Every row belongs to one group in each of 4 separate groupings. Each group adds its own fixed numbers to the row, and there is some noise. The rows also spread widely along 13 directions, which tell nothing about the answers.
Known rows, each followed by its group in each grouping:
[ -9 -40   6  10  -8   5  -7  13   6 -17   6  11   4 -22  -5 -13 -27   7
  17   0  -2  14   0   4  -1   1 -12 -19   2  35   1   2  -5 -10 -17 -15
  15  16] : Tatid noz z838 z419
[ 16  13  -9 -38 -24 -32 -15   0 -42  35 -25  -6   4  20  -3  -3  -2   9
   3  11  17 -12  23 -17   0 -46 -28   5   0   2  11 -23 -50  -1  16 -18
 -33 -10] : laruk sunos z321 z202
[  1   9   9  -8  10  18  -7 -20  -5 -13 -24   5  17  15  27  20 -14 -26
  18 -11  16  16  22 -20 -10   1   2  12 -10  -5  21 -14 -19   0   5 -50
 -43 -11] : Salid sunos z265 z49
[-31  -8  14   3   3  -6  -3  17 -10 -53  -3  45  16 -12 -26  -9 -15   6
   1  -1  -3   6   5  14 -15  45  11  -3  11  21 -15   1   2   0 -42   2
  21   4] : laruk noz z265 z228
[ -5 -16  22  12  17   0  14  18   0  -9  25 -10  22 -43  -6  -3   4   7
  29  20  11 -18 -32  11 -10 -10  26  24  19  17 -11 -18  26  22 -10  18
  11   0] : Nopuv Naz z211 z202
[ -3  20   5  -4  -9 -11  -7  -3 -19 -39 -17  27   7  19   2  -1  -1  -2
  -7   8   5  19  10  -3 -15  31   5  12  -3  29  12   4   3  13 -28 -13
  -8  -3] : Nopuv Naz z622 z228
[ -7 -11  23  19  -9   5  -6   4   6 -26  33  13  22 -25   9  19  -5 -11
  20   8   3  30  -3   8 -17   9  10  20  -6  15   0  -9  12   0 -27 -17
   3  26] : miped noz z321 z49
[  4 -30  24 -10   1   4 -25  24   0 -55  11  22  24  11  42   8 -29  37
  15  -6  17  45 -10  11 -21  24  36  19  30  50  39  -3   4   4   2 -45
 -29  24] : Tatid noz z838 z419
[ 34  23   5  -5 -11   7  -6 -26 -13   2  19   6   9  16  21   7  13 -19
  14  14   7  21  14 -29 -11 -13  -5  47   2  37   9  -8  -4  18 -18 -11
 -49  15] : miped sunos z622 z202
[  2 -23  16  -8  -8  -8   3  27 -18   7   1   5  19 -26  -7  -5 -13   8
  18  21  21 -22 -13  -2  -9 -22  -2  12   7  14 -14 -21 -11   7   0   5
   4  11] : Salid noz z211 z49
[  6   8   4 -18  18   4 -15  -3   9 -24  -1   5  -7  -6   8 -28  10  21
  -4 -11   8 -20   5  18  -7  24  33   7  26  10  -2 -10   2  48 -11 -11
 -17 -25] : Nopuv Naz z622 z419
[ -9   0 -26   3   2  25  -5 -11  21 -36  27  -5  15  37  26  10  16 -30
   4  23   2  27   9   2  -5  20  22  -5 -42 -12  -6  11  15   7 -15 -26
 -12   4] : Salid sunos z211 z49
[-15 -14  12   0   5  10   2  13  -5 -38   4  23  14   2  10   1 -14  -2
   9  16   7  23 -16   6 -12  17  17   3  -9  21  20  -2  20  -4  -2 -16
   1  19] : Salid Naz z838 z228
[  7  13 -18 -61  -2  -5 -21  10 -14  -6   7  20  10  37  14  -9  11  18
 -13  18  18   2  14  12  -8  -9  21   1  -4 -12  -2 -14 -28  14  18 -22
 -38   8] : laruk sunos z265 z49
[-16   1 -17  -5   6   8  13  17   9 -53  -3   9  20  14   4  -1  -3 -19
   1  25  26  -8 -11  10 -14  26  33 -10 -32 -17  -9 -11  24  27  -3 -11
   3  -3] : Salid noz z622 z202
[ -9  -2 -20 -16  -9 -10 -19   7   1  -7  24 -10   8  21  12   4   7   2
   3  23   0  23  -2  18  -2 -20   8 -21 -27 -16  10  -4  -7  -8   1 -19
  -2   6] : Tatid Naz z211 z202
[-28 -27 -21  14 -21   9  14  18  30 -41 -12 -16  40 -22  -6  20 -25 -36
  11  30  32   8   9  -3  -5  15  20 -25 -59 -33 -29   4  -7  15  -5 -36
  31   1] : miped sunos z321 z49
[ 10   1   9 -18 -15 -29 -10  11 -22  -1  -8  18 -26   3 -10 -14   0  17
 -22  -3  11 -20  13   5  -2   8 -13   7  -6  23  -2 -19 -15  20 -12  -5
   2 -10] : miped noz z211 z49
[  5  57  -7 -28  -5 -15 -40 -39   7 -31  30  27 -22  17   6 -14  38  15
 -38 -18 -15  13  46  41 -15  48  39  10 -11 -20 -11   3  -4  46 -43 -18
 -14 -16] : Nopuv Naz z838 z419
[ 13  -6   0   6 -12 -13   1  -4  -8  -7 -12  18 -42   8  -3 -11  -9  -9
 -26  -2  -7  -5  -1  -3  -1  22 -32 -17 -28  41  23   2  10  31 -17  -6
  19 -15] : Nopuv noz z211 z419
[  6  -8  -3  20 -12 -18 -16  -2 -19   6  23  -7   2  -9  -7   6 -13  -4
  21  30 -17   5 -30   8 -11   6  -5  -3  28  19  26   5  13  19 -10   5
  21 -16] : Nopuv sunos z321 z228
[  5   2   8  12  -3 -15   8  -1  -2   0  -3 -13 -17 -22 -12  -2   8  -9
   6  -6  11 -20  10   5   2  -7  -8   4 -10   0 -12 -19   1  19 -22  -3
  11 -18] : Nopuv noz z622 z49
[ -4   7  -4  14   8  13  17 -23   1  19 -24  -4   0 -21 -17  -1 -12 -51
  25  -2  -1 -22  16 -21   2 -18 -38  -7 -15  -6  -6 -17 -11  -3 -10 -13
  -6 -23] : miped sunos z622 z49
[ -1   1  -3   3  -8 -25  -7  20 -25 -59 -13  -4  10  42   2   2  13  30
  -4   6  31  15  16  -4  -7  34  34  27   1  35   0   0   7  13 -28 -15
 -17  -5] : Nopuv noz z265 z202
[-10 -14  21  11  14  -1  -1   7  -8 -10   9  -7  22 -26   3   6 -11   1
  34  10   6   5 -16   4 -14 -14  12  11  20  14  12 -16   8  -5  -7  -7
   0  -3] : Nopuv Naz z211 z228
[ 16 -25 -12   2   1  -2   4  36  -4 -41 -19 -33   7  10  20 -13 -11  18
  11  31  32 -22 -37 -11   2  27  46  10  16  34  16  -5  28  60  17  -9
 -15 -23] : miped Naz z622 z419
[-14  -3   4  -3  12  10  16   2  -9 -47 -24   7  14  34  13   0  12  -5
   3  -8  29  24  26 -21  -6   6   2  16 -32  31   0 -16   2 -22 -23 -28
 -34   8] : Tatid noz z265 z202
[-17 -27  -1  25  -1  -9  -1  14   3 -10  22  -7   5 -42 -31 -13 -10   1
  23  25  -9 -11 -20  15   3   7  10 -12  10   8 -15   1  18   1 -22  20
  41  -1] : miped Naz z838 z228
[-17 -29  -6  -4  18  10   9  23   7  -9  -2  -6   6 -12   9  -2 -27 -13
  19  19   0  -9 -39  13  -3 -10   3 -34 -10  -7  27 -15  18   9  28 -14
   8  -8] : laruk Naz z211 z419
[-14  -5 -16  17   5  23  17 -15  -4 -35 -37  -9  25  26  -7  -2   0 -37
  22  10  10  10  31 -40   4  12 -16   7 -22  30 -14  12  -3 -14 -37 -20
 -20 -12] : Tatid sunos z838 z49
[ 10  11  17  -3 -29 -21  -7  -9 -17  -9 -11   5   2  -4  12  22 -11  -5
  -1  -7  17  28  31 -13 -14  -9  -9  17 -32  16   7 -12 -23   5 -20 -37
 -18  14] : Tatid noz z838 z419
[ -1   1   4 -13  17   6   9  -8 -20 -10 -23  17 -15  33  14 -11  -4 -13
   2   1   7   6  -3 -11 -14  -6 -27  -5 -12  32  41 -24  11 -13   4 -17
 -22  -9] : Nopuv noz z321 z228
[-10 -28  -6  -3 -19 -29  -1  38 -37   1 -33  -2  22   0 -32 -12 -25  12
  18  25  16 -23   1 -13   2 -20 -27 -16  17  25 -11  -6 -29 -17  -6   9
  11  -7] : laruk noz z211 z49
[ -9  -3  -7 -32  25  17   6   9   1 -31 -20  12   7  33  15 -22  10   1
  -7   4  22  -2   8  -1  -5   4  12  -2 -16  13   5 -14   0   2   7 -21
 -26  -5] : Nopuv Naz z211 z49
[-10 -10  13   5 -23 -29  -1  35 -23 -37 -26  24  35 -18 -13  24 -48   0
   8  25  24   4 -19   9 -19  25  14   5   2   8   4   4  -5  24   2 -18
  26  -1] : Nopuv sunos z622 z49

New rows, each followed by its group in each grouping:
[-16  -2   4  19   1   1  15  -5 -18 -17 -34 -16  30  -6 -11  11 -15 -30
  37  10  14   2  15 -27  -7 -12 -15   9  -7   9  -6 -12  -6 -20 -28 -16
 -13 -12] : Tatid noz z838 z49
[ 10 -13   2  26   0  -6   0   8  -6 -46   1 -41   1  31  23   9  33  16
  10   7  24  29  13 -18  11  22  37  41  -5  49  -1   8  25  15 -36 -19
 -26  -4] : Nopuv Naz z265 z49
[  5   1 -16 -44 -12  -9 -19  14  -7   2  10  32 -10   8  -5 -17  -5  11
 -23  22   4 -13  -4  25  -6   0   1 -33 -20 -22  -5 -11 -18  22  14  -6
   8   5] : Salid noz z265 z49
[-22  23   9 -18  15  -8   6 -10   0  -5 -24   9  -5 -21 -13   3   2 -16
  -6 -19  15 -14  24  20  -7  -4   2 -17 -34 -47  -8 -30 -17   4  -1 -27
   4 -26] : Nopuv Naz z265 z49
[ -6   9 -18  -9   7 -10  -3   0 -21 -10  -7  11  -5  36 -10 -12   7  -3
  -1  12   1  -1   3   8  -1   2 -14  -8  -1  13   8  -1   2 -13  -6  -4
  -9 -12] : Nopuv sunos z622 z49
[  2 -15  -6 -28 -13 -11  -8  24 -12  -7  -6  19   9  -2 -16 -24 -17  18
  -3  17  20 -23   4   1  -5  -9  -1  -8   3  12 -12 -16 -24  13   1   0
   4   1] : miped noz z211 z202
[  2 -11 -14 -11  18   4  21   9  15  11  26 -19 -24 -29  -8 -15  14 -15
  -1  22  13 -42 -27  21   0 -17   9 -21 -33 -29 -16 -28  25  40  14  14
  23 -14] : Nopuv noz z265 z49
[-19 -22  -7   5  -3 -19  -8  18   5  -9  16  -7  -1 -16 -18  -9  -4   9
   6   7   8 -16   4  26   2  -3   7 -22 -10 -16 -20 -16  -5  -6 -12  -4
  29  -8] : miped noz z211 z49
[  2 -26   3  10  -5  11  -5   8   1 -14 -30 -23  31  -9   9  -2 -22  -6
  37  13  23  11  15 -33   5 -19  -4   0  15  29   7  -2 -24  -3  -7 -27
 -16  -5] : Nopuv Naz z622 z228
[-13 -18  14 -13  -9 -19 -13  15 -23 -12  -3  57  -7  -7 -22 -20 -26  19
 -11   3  -8  11  -3  22 -13  11 -34 -25  11  37  17  -7 -13 -18 -14   1
  29  13] : Nopuv noz z321 z228
[ 16 -14  11 -27  -6 -13  -8  15 -16   3   3  15 -10  -8 -14 -39  22  43
 -11   4  18 -11  21   1  10  -8   1  23  17  51 -27  -4 -20  12 -22  11
  -8  15] : Nopuv Naz z838 z49
[  0  20  10 -26   8  -9 -10  -3 -15  -2  19  24   5 -11   5   9  -9   0
   4   4  -2  -5 -14  25 -23   3  19   7  10 -16  12 -18   0  28  11 -11
 -16  -2] : laruk sunos z265 z419
[-21 -22   0   7  36   4  51  11   9 -24 -20 -37 -21  -1   2 -14  29 -11
  -1  -7  45 -34   2   0   3 -10   8   3 -54  -5 -16 -45  30   3   0 -13
   1 -22] : Nopuv noz z321 z49
[ 11  -9  -3 -19   1   2  11  14  -5  -8   2  37 -11  -3  -9 -23 -14   0
 -13  20   4 -16 -24   5  -5  13 -13  -9  -8  32   9  -3  10  34   6   9
  17   1] : Nopuv sunos z622 z202
[-22 -14  16  22  -2  -1  19   8 -13 -30   3   7  32  -5   1  23 -12 -27
  29  20  17  38  -6  -8 -22 -12 -12  11 -25  21  11 -14  17 -38 -19 -13
   5  26] : Nopuv noz z321 z228
[-10   9   8 -11  -4  -8 -13  -5 -25   7 -14  33  18  -5 -17  -5 -27 -12
  13   6 -12   2  -1  -2 -10 -15 -33 -11  12  11  18 -10 -20 -24  -5  -4
  -6  -3] : miped Naz z211 z202
[-17 -29  -7   5  11 -16  -2  35 -10 -50  -6  -1  -3  30  -4 -17   1  31
  -3   6  17  -5 -10  17   0  32  21  -5   8  34   6  -3  20  -1 -13  -5
  12 -15] : Nopuv noz z211 z49
[ -8 -19   5  -3  -2 -16  -3  17 -30 -26 -15   9  -3  40  -5 -26  12  34
  -8  -6  14  18  23  -8   6  -2 -11  14   3  65  -2  -6  -5 -42 -28  -8
 -22  13] : miped Naz z211 z419
[ 10 -21  10  13  -5 -26   5  25 -17 -14   3 -17  -8 -11  -5 -13   0  29
  10   8  23 -17  -9   6  -2  -1  10  15  16  38  -5 -13  11  21 -15   6
   7  -5] : Nopuv noz z622 z419
[-19 -24  12 -27   8 -26  20  40 -12  -7 -15 -15   6 -29 -27 -29  28  47
  -5   0  53 -38  19  18   4 -29  21  13 -16  -3 -56 -37 -19  -3  -6   5
  12   1] : Nopuv Naz z321 z49
[-13  15   3  -8 -13 -39  -2  15 -50  -6  -5  20  17   5 -30   2  -7   4
   9  26   7 -13 -10  18 -17  -6  -5   4   3  -7  -9 -16   0 -20 -14  15
   6   1] : Salid noz z838 z49
[-20 -12  13 -15   3 -11  17  15 -13  -2 -15  38   1 -28 -31 -15 -14  -3
 -11   3  14 -19  -1  18 -11   0 -23 -13 -22   4 -19 -14 -10   0  -7   1
  30   4] : Nopuv sunos z321 z49
[ 12   2  -4  14   5  44   9 -44  31  24  18   7  -7 -34   3  -2  -6 -70
  18   4 -30  -5   6 -29   0  -7 -40  -8 -24  10   2   4   3  36 -23  -4
   2 -10] : laruk sunos z211 z202
[  4 -10 -12 -37 -10 -20  -5  31 -26 -13   7  48 -16  28 -12 -25 -10  21
 -29  28   9  -3 -23  18  -6   8 -11 -21 -17  27  14 -13   6   7  13  10
   9  20] : miped noz z265 z202
[-15  12   0 -12  30  -6  30   3 -12  -9  34  12  -8   7  -2  -3  22 -13
  -6  20  11 -14 -31  35 -24  -7  13   7 -41 -13  -2 -28  50   2   5  16
   4   6] : Nopuv sunos z211 z419
[ -6 -12 -15 -25  20   1   8  10  -9   7 -23   5 -18   7 -15 -36  -1   3
  -3  10   5 -29  -7   4  11 -11 -21 -29  -8   7   6 -15   1  -2  13   3
   5 -16] : Nopuv Naz z838 z49
[ -2 -29 -31  11 -21 -10 -19  35  -7 -19   0 -13  23  -1 -20 -13 -27   5
  23  55  -5 -10 -37   3   8  14   9 -32  25  13   1  23   5  21   0  10
  26 -11] : miped Naz z622 z49
[  7 -19  32  11   2   1 -27   3  -3   7  11  -1  38 -45  15  17 -37   6
  51   1  -3  16 -11  -2 -12 -27   2  10  52  19  31 -10 -22   2   5 -25
 -11  -3] : Nopuv Naz z211 z202
[  9  -1  -4  28 -28 -10   8 -10  -2 -16   3 -31  19 -18  -4  20  -1 -24
  22  30  22   2  16 -26  -6   6  22  34 -22   7 -19   1   1  31 -31 -12
   1  -4] : miped sunos z838 z228
[ -6   7 -19 -19 -10 -17 -24   8 -18  -3 -11  21  11   7 -13  -5 -33  -5
  10  27  -3  -5 -14  16 -14  -5 -14 -39  11 -17  25  -8 -17  -1  14 -10
  11 -15] : Nopuv noz z622 z228
[  4 -33  -9  11  -7   3 -23   7  -3 -17 -39  -1   5  11   2  -3 -46   2
  17   2   1   7   2 -22  11  18 -19 -27  27  38  39  15 -25  11   8 -34
   0 -31] : Nopuv sunos z265 z202
[ -1 -14 -47 -58  -1  -5  -8  23 -12  12  19  15 -27  35 -19 -53  26  27
 -32  44  -1 -14 -11  16  14 -18 -12 -46 -31   8 -13  -3  -3   3  12  27
  12  14] : Tatid Naz z265 z228
[  3   5  -7 -41  26  -1   7  19 -38  -8   4  40  -2  31  -7 -23   0  13
  -4  30  -1 -18 -48  11 -17  11  -2   5  19  34  17 -11  26  14  15  24
 -16   1] : Tatid sunos z265 z49
[ -1 -12  -6   8  20   3   0   3  -7 -10   6 -15   5   0  -9 -24   8   6
  27  14   1 -15 -10  -4   5  -3  10  11  22  26   1 -12  18  -1 -12  11
 -13 -12] : miped Naz z838 z202
[ -6 -26  15 -33  -2  12   7  17  14  10  17  39  16 -49  -7 -15 -24  -2
   2   8  10 -10   0  15 -15 -25 -10 -13 -15  -2 -23 -16 -27  13  14 -10
  12  30] : laruk sunos z211 z419
[ -5  -9 -12 -20  19   4  13   7  -8  23   7   7 -15  -7 -20 -28   4 -12
   5  17  -8 -46 -19   9   2 -15 -18 -18   1  -1 -11 -18   6  17   7  22
   9 -20] : laruk sunos z211 z49
[ -8 -30  11   2  -2 -26   8  28 -26   9 -17 -15   6 -20 -16  -3 -17  23
  20   4  20 -25  -9  -3   0 -28 -11   5  11  23   0 -19 -16  -8   4  -3
  12 -13] : Tatid sunos z211 z202
[ 12  10   5   1  -8 -18  -1 -10 -10   9   9  -7 -20  -8  -2   1  11  -5
   2   5   2  -2   0   0   4 -12  -4  13 -15  12  12 -15   5  16 -10  -5
  -7  -4] : miped Naz z838 z202
[ -6 -23  -5 -18  11  18  14   8  22  -6   7  -4   2 -22   6 -16  -1  -9
   5  15  25 -16  -2   0  -6  -6  14  -6 -25  -8  -9 -24  -3  27  15 -17
   1  -1] : miped sunos z321 z228
[-45 -25 -15  -6  47  51  25   6  31 -45 -12   9  33  13   3 -24   2 -40
  23   7   6   3   2  -4   0   3   4 -31 -29  -8 -16  -7  17 -30  -7 -17
  -9   0] : laruk Naz z211 z49
[ -2 -10  15  -1  13  13   2  -7   7  -6   6   4   0 -31  -6 -26  10   2
  11   1   0 -14   4  -2  -6   2   2   9  14  25 -11 -12   2  23 -24   4
   2 -10] : Nopuv Naz z321 z228
[ -8 -19  -8  26   0  13   2 -13  25 -13  -5 -13  -7  -7  -2  -6  -2 -24
  14 -13   4  14  34 -11  13 -10 -24 -23 -30   9  -4  -4 -10 -14 -28 -28
  10  -7] : Nopuv noz z622 z202
[  0   9   7  29   8  -6  -4 -10 -16 -26   7  -8   6   3  13  21 -11 -16
  19   8  -8  -9 -25   4 -18  37  24  21  17  14  23   1  32  38 -18  -8
  -4 -32] : Salid sunos z211 z419
[ -6   9  14  -3  10   3  -6 -18   3  -1  -5  26 -20 -11  -3  -7  -2 -17
 -11 -20 -15   5  12  11  -2  10 -25 -15 -17   9  13  -5  -7   4 -20 -17
  11 -12] : Nopuv Naz z211 z49
